The rows are grouped in 3 different ways at once. Each group adds its own fixed numbers to the row, and there is some noise. The rows also spread widely along 10 directions, which tell nothing about the answers.
Known rows, each followed by its group in each grouping:
[-18  14  12   1   2  20  -1  19  -7   4   9 -46 -24  19  19  28  -1   5
  13   1 -51 -16 -12 -42   6 -38]	K774 K (3)
[ 16 -24 -10  -8  -1 -58  27  36 -12 -16   0   9 -16  -9 -11 -14  15  29
  11   3  27  -4  -6   9   1  29]	K890 B (4)
[-27  34  16 -10  31  -2   7  18  15 -17 -30 -48  36   9 -16  -3  -1 -61
  20  -2 -33 -11  36  -9   5 -25]	K823 B (5)
[ 13 -46   4 -16 -42  23   6 -21  -6 -23 -43  -3   7  21 -38   4  14  11
  -8 -11 -15  16  19  -5  26  -5]	K132 R (1)
[ 27   8  -3  14  15  32  19 -20  39  21   5 -31 -12   5  -6   4   9   3
 -26  -4 -33 -18   8   4 -20  -2]	K132 Q (3)
[ -8  22 -12  24  -2   3 -13   4   4  18  35  -7  -2 -13  -9   1 -26  21
 -34  -3  -9  -3  19  -7  -2  23]	K774 Q (0)
[  1  -5 -14 -17   7  51  15 -40   3 -23 -15   0  26  35  -2  -1   0 -43
  24 -21 -15  14  26  15  35 -42]	K823 L (4)
[-33  35  16  -2  -4 -58 -20  36 -45 -16  36   0   4 -26   0   0 -49  -7
  -1  -4  37  -6   4 -16  -2  28]	K890 L (5)
[-23   9 -39  13   2  27   9  17  29  15   3 -15  -8   7  -2  -3   9  -8
  11 -13 -53   1  26   4  18 -22]	K890 R (0)
[ -4  36 -24  11  12   9  31   9  -2   4  24 -23  18  57  44 -24  11 -23
  16  23 -38  21  -2  -5  34 -47]	K823 K (1)
[ -8 -11   5  24 -15 -47   5  17 -26  33  25  14 -17  -2   5  -2  -7  37
 -33  -3  22  -1 -29 -18 -32  23]	K823 K (2)
[-35  -7 -22  10  -7   5 -14  -4  13  28   2  17  -3  -8 -19  -3  -2  10
 -14 -11  -3  -1  17   6   3   8]	K132 K (2)
[-27   1   7 -14  -1 -13 -39 -28   4  17  -8  31 -10   7 -32  -4   0  29
  -2  42  34 -15  10  -4  12   5]	K890 K (4)
[-31  -6  14  10 -16 -37  -3  36 -23 -14 -30 -18  27 -32 -52  -6 -16 -18
 -14 -31   3   1  28 -16  -9  32]	K774 Q (1)
[-34  12 -44  17   6 -12  37  10  -5  14  13   5  26  37  20 -32   6 -32
  11  -8 -30  22   8  11  23 -41]	K132 K (5)
[-81  28 -33  34  -4 -19  -7  41 -20  27  20  -3  25  -9  -5 -17 -32 -29
 -11 -25 -42  13  27 -15  -7  -9]	K890 B (5)
[ -7 -13  -1   0   6   8  39  38   2  -5 -24 -49  -9  18   9  18  15 -22
  25 -30 -66 -10  -5 -18  -8 -41]	K890 B (5)
[-14  22  14 -27   4  19 -38   7  32 -17 -13 -32  -7 -18 -34  18  -4  18
   1  19 -13 -22  43 -10  28  20]	K823 B (5)
[ 16   5 -12 -22  32 -16  27  19  15 -23   8 -15  -9  17  26   4  20  -5
  39  12  -6 -22  -8   4  18 -25]	K823 B (0)
[ 15  10  -1  -2  -1  -6  12  19   2 -18  11 -16  -3 -14  -7   0 -14   7
  -5 -13   1  -6  11   2   8  19]	K132 Q (4)
[ -4 -11 -20 -20  14   1   6 -12  22   7  -4  19 -21  22   6   4  28  25
  30  25   8 -21  -9  10  23 -27]	K823 K (4)
[ 31  -8  -6  -2  -3  29  26 -14 -18 -14  27  -5 -13  24  33  22 -17  -1
   0 -32 -22   3 -15  -3  11 -20]	K774 B (4)
[ 14  13  13  -5  14  -1  23  27  -6 -22  16 -39  -9   7  27  21 -11 -11
  22 -14 -21 -18 -15 -17  -4 -24]	K823 Q (0)
[-20 -47 -41   8 -13  -7  23 -18 -16   7 -10  47  11  -2 -28  -8   4  -6
   1 -45  17  13  12  25   2   0]	K774 L (4)
[-55  14   4  21  -7 -42 -10  55 -14  22  -2 -29  -6 -16 -18  -5  -3   6
  -3  -1 -25 -10   5 -33 -18   5]	K890 K (3)
[  3 -19 -40  -7   1  35  30  16  38 -14 -19 -14  -9  -7 -17   4  28  -7
  25 -38 -41  -4  31  22  35  -8]	K774 R (4)
[ -9   0  25   4  18 -23  -8 -12   1  30 -17  -5 -20  14 -14  19  12  29
  -8  34  10 -38 -18 -23 -34 -16]	K774 L (4)
[-32   5  15   1  -1 -54 -11  14 -30   5 -17   8  17  15 -22 -11   2  15
  -8  32  23   2   5 -25   0  -1]	K774 B (2)

New rows, each followed by its group in each grouping:
[ 22   4  11  -4  -7 -22  -1  16 -33 -18  48   9 -24 -16  26  18 -38  13
  -8 -24  26  -5 -18  -9  -6  29]	K890 B (2)
[ 21  42  22  -9  32  16  -8 -28   1 -10  30  -4  -9   6  21  18 -39 -25
   6  -1  14 -31 -10  -3 -10 -16]	K890 Q (4)
[ -6   6 -17  -4   1 -30  27  33 -29 -29  22   4  11   6  22  -5 -16 -15
  24 -22   3  12   1   1  17  -4]	K823 B (4)
[-23  -7 -11   4   5 -64  -3  22  -2  13 -15  20   5 -15 -41 -24  16  35
 -10  23  30 -11  17   4  -2  33]	K774 B (4)
[ 11  15  42 -20  12   3 -16 -38 -20  -3  13  -7 -15  30  14  34 -17  14
  -2  33  21 -29 -23 -23  -5 -28]	K774 L (5)
[  5  22  28 -20  26  19  -4 -21   4 -27 -11 -27   4   9  -6  23 -11 -28
  22   6  -4 -28  10 -15   8 -29]	K774 Q (3)
[-10   4  -2  -6   4  20   2  12  10  -9  -5 -28  -3   4  -5  18  -2  -9
   7 -16 -39 -14  19 -10  15 -15]	K774 B (5)
[ 46   2  27 -14  13 -32  21   3 -36 -32  51   0 -25  -2  42  32 -34   9
  -4 -20  34 -26 -41  -6 -14   9]	K774 B (5)
[-27  46  18   9  18  11 -12 -10  -5  13  -2 -24  16  32   0   5 -19 -13
  -4  31 -24  -9  11 -29   1 -39]	K774 Q (4)
[-13  -7 -29   8   0  -2   7  14  26   9 -10  -6 -14 -15 -29   0  21  15
  -1  -8 -18 -10  23   5   5  10]	K774 R (3)
[ -4 -20  15 -33   8   2 -31 -47 -10  -9  -5  38 -24   7  -8  32  -9  19
  20  16  35 -36 -12 -10  -2 -22]	K890 B (3)
[ 26  -3  18   0  -8   7   2  13   2 -16   5 -31 -13 -32 -18  18 -16   6
 -20 -39  -4 -17   5  -5 -10  39]	K774 Q (1)
[ -7  22  16  31  -5 -38   4   4 -26  29  22 -10   3  10  -6  -6 -22  23
 -46  14   8  -2 -14 -25 -31  11]	K774 Q (5)
[-59 -14 -24  24   4 -49  -7 -38 -39  58  20  72  -6  41  16  -4  -4  30
  -9  30  32 -10 -41 -18 -28 -48]	K774 K (3)
[-34  21 -14   2   6  22 -39 -30   9  31  53  31 -34  -4  29  33 -35  24
  -5   0  10 -35 -13  -6  -6 -13]	K823 K (5)
[ 21  11  21 -16   6 -53  28  60 -32 -39  10 -35 -11   3  23   3  -7   2
  26   2   2  -8 -19 -21   5   3]	K890 B (4)
[ 63  -4  25 -21 -13  53 -18 -63   6 -16  23   3 -19   8  -7  15 -20   4
 -27 -13  20  -2   3  15  18  29]	K890 K (1)
[  6  27 -24  14  29  14  14   1  34  16  28  -7  -9 -13  11   3 -10  -8
   0 -22  -9 -22   7  16 -15   3]	K823 Q (4)
[-24  51  27  16   6 -28   8  36 -38 -13   8 -47  27  16   6 -17 -29 -45
  -6   5 -26  14  12 -35  -5 -17]	K890 R (3)
[-18   8 -18  12  13  19  -3   4  37  27  -9 -18  -7 -12 -27  -1  12  -3
  -2  -9 -28 -16  26  10  -8   3]	K890 L (4)
[-19  -1  -6 -14  24 -15  12  28  22 -12 -18 -17 -18 -19  -5  24  12 -10
  32 -17 -11 -43   5   0  -1 -20]	K774 R (5)
[ 43 -11 -23  20  11  10  48  -1  25  11   1 -22  -5   5 -11 -19  21 -10
 -12 -28 -17   4   7  32 -13  15]	K890 L (4)
[ 15  15  14 -10   3  42 -12 -27  11  -6  14 -19  -2   6  -1  19 -13 -11
  -4 -12  -4  -6  13  -2   6   2]	K823 L (2)
[  9 -11  15 -43   6  -2  -9   4  28 -36 -44  -9 -11 -14 -38  13  19   9
  29  12  11 -28  26   7  26   5]	K132 R (4)
[-14  45  -8  24  -6 -49   2  56   2  29  40 -35 -16   5   1 -31   1  47
 -25  50 -12   9   7 -19  11  35]	K890 K (5)
[ 20  -9 -12   9  -2  -1  17 -22  -7  18  24  20 -20  19  14   6  -6  29
  -8   1   8  -8 -26  -2 -14 -12]	K890 Q (4)
[-17 -10 -22  11  -9 -54  30  47 -13   9   4 -10  -7   5  -9 -15  22  31
   3   9   0   3  -1  -7   7   9]	K774 L (5)
[-33  32   1  16   2 -28  -7  28   1  17   2 -16   1  -3 -17  -9 -10   3
 -13  18 -11  -8  16 -15 -11   7]	K890 R (5)
[-10   0   7 -30  30   0 -10   1  16 -36  -7  -6  -5 -49 -11  32 -23 -47
  30 -54  24 -49  17  22  -7   7]	K132 L (5)
[  5  -1  -4  -5  -5  14  22 -20 -19 -18   5  -3  18  37  10  -9   0 -28
  11 -10 -10  21   4  -2  27 -30]	K823 K (3)
[ 13  60   0   4  35 -28  -4  22   5 -14  52 -18   7  -8  22 -14 -33 -12
 -11  18  11 -13  15   6   6  22]	K132 B (0)
[-17   6 -38   1 -13  29  -1  27   9  -6  25 -12 -16 -16   1  10  -8   9
  10 -32 -31   4  29   5  35   7]	K774 L (4)
[-28  28   8 -29   8  11 -11  15  16 -22 -27 -33   1  22 -17   6  12  -1
  43  36 -29 -13  23 -21  43 -38]	K890 Q (5)
[-87  28 -34   3   1   8 -46  -3  21  32 -15  19  18  12 -29 -22   2  -9
  16  38 -21   2  44  -4  38 -23]	K890 K (1)
[ 13  19  -8  -7  19  -8   3  21  36  -6   1 -29 -21 -20 -16   4  20  14
   5  14  -6 -26  22   6  11  21]	K774 R (3)
[ 21 -35 -33   1 -21  45  23 -33   2   0  17  10 -21  22   6  15  10  21
   0 -26 -15  12   0  10  23 -12]	K774 L (3)
[-13  -9  28 -20  12  -3  20   1  -2 -16 -58 -38  10  44 -18  10  36 -13
  32  27 -25 -13   1 -22  12 -60]	K774 L (5)
[ -1   7 -35  10  21  -1  60  27  20 -12 -28 -33  32  27  -3 -34  37 -52
  23 -17 -46  17  27  21  26 -29]	K774 R (1)
[-54  12  30  -4  17 -48  -4   6 -37  10 -41  -1  14  38  -5   7   1 -13
  22  39   0 -23 -15 -43 -22 -64]	K774 R (4)
[ 23 -26 -23 -11 -20  26  20 -36   3  -4  -6  14  -6  48 -12 -17  31  20
   9  17  -7  29   9   9  49 -17]	K890 K (3)
[ 31  -3 -15  -4  12 -17  25 -33  -4   2  22  26  -4  42  17 -10  14  27
  -7  28  21   2 -14  14  15 -13]	K774 B (5)
[-16 -11 -19  26 -32   5   9 -14 -32  18  13  22   9  25 -10 -11 -14  25
 -27  -7  -8  31   7 -15  11  -6]	K774 Q (4)
[  0  38  28 -14  10 -12 -20  12  -2 -15  33 -23 -12 -17   7  16 -32  -3
  -3   0  16 -23   2 -10   7  21]	K823 K (5)
[-19   5  19 -27  12 -35  -7   5 -14 -27 -16   4   0  -6 -13  16 -10  -7
  23   9  28 -29   5  -9   8 -10]	K774 R (5)
[-52 -40  -8 -18 -29   9 -13  39 -10   1 -34 -10 -33  -2 -18  39  13  37
  34 -11 -49 -19   0 -43   7 -34]	K890 B (4)
[  8 -14  -8   9  18 -43  51  12  11  15 -22  -8  -2  27   0 -16  39   4
   9  14  -1 -12 -17   5 -21 -20]	K823 R (5)
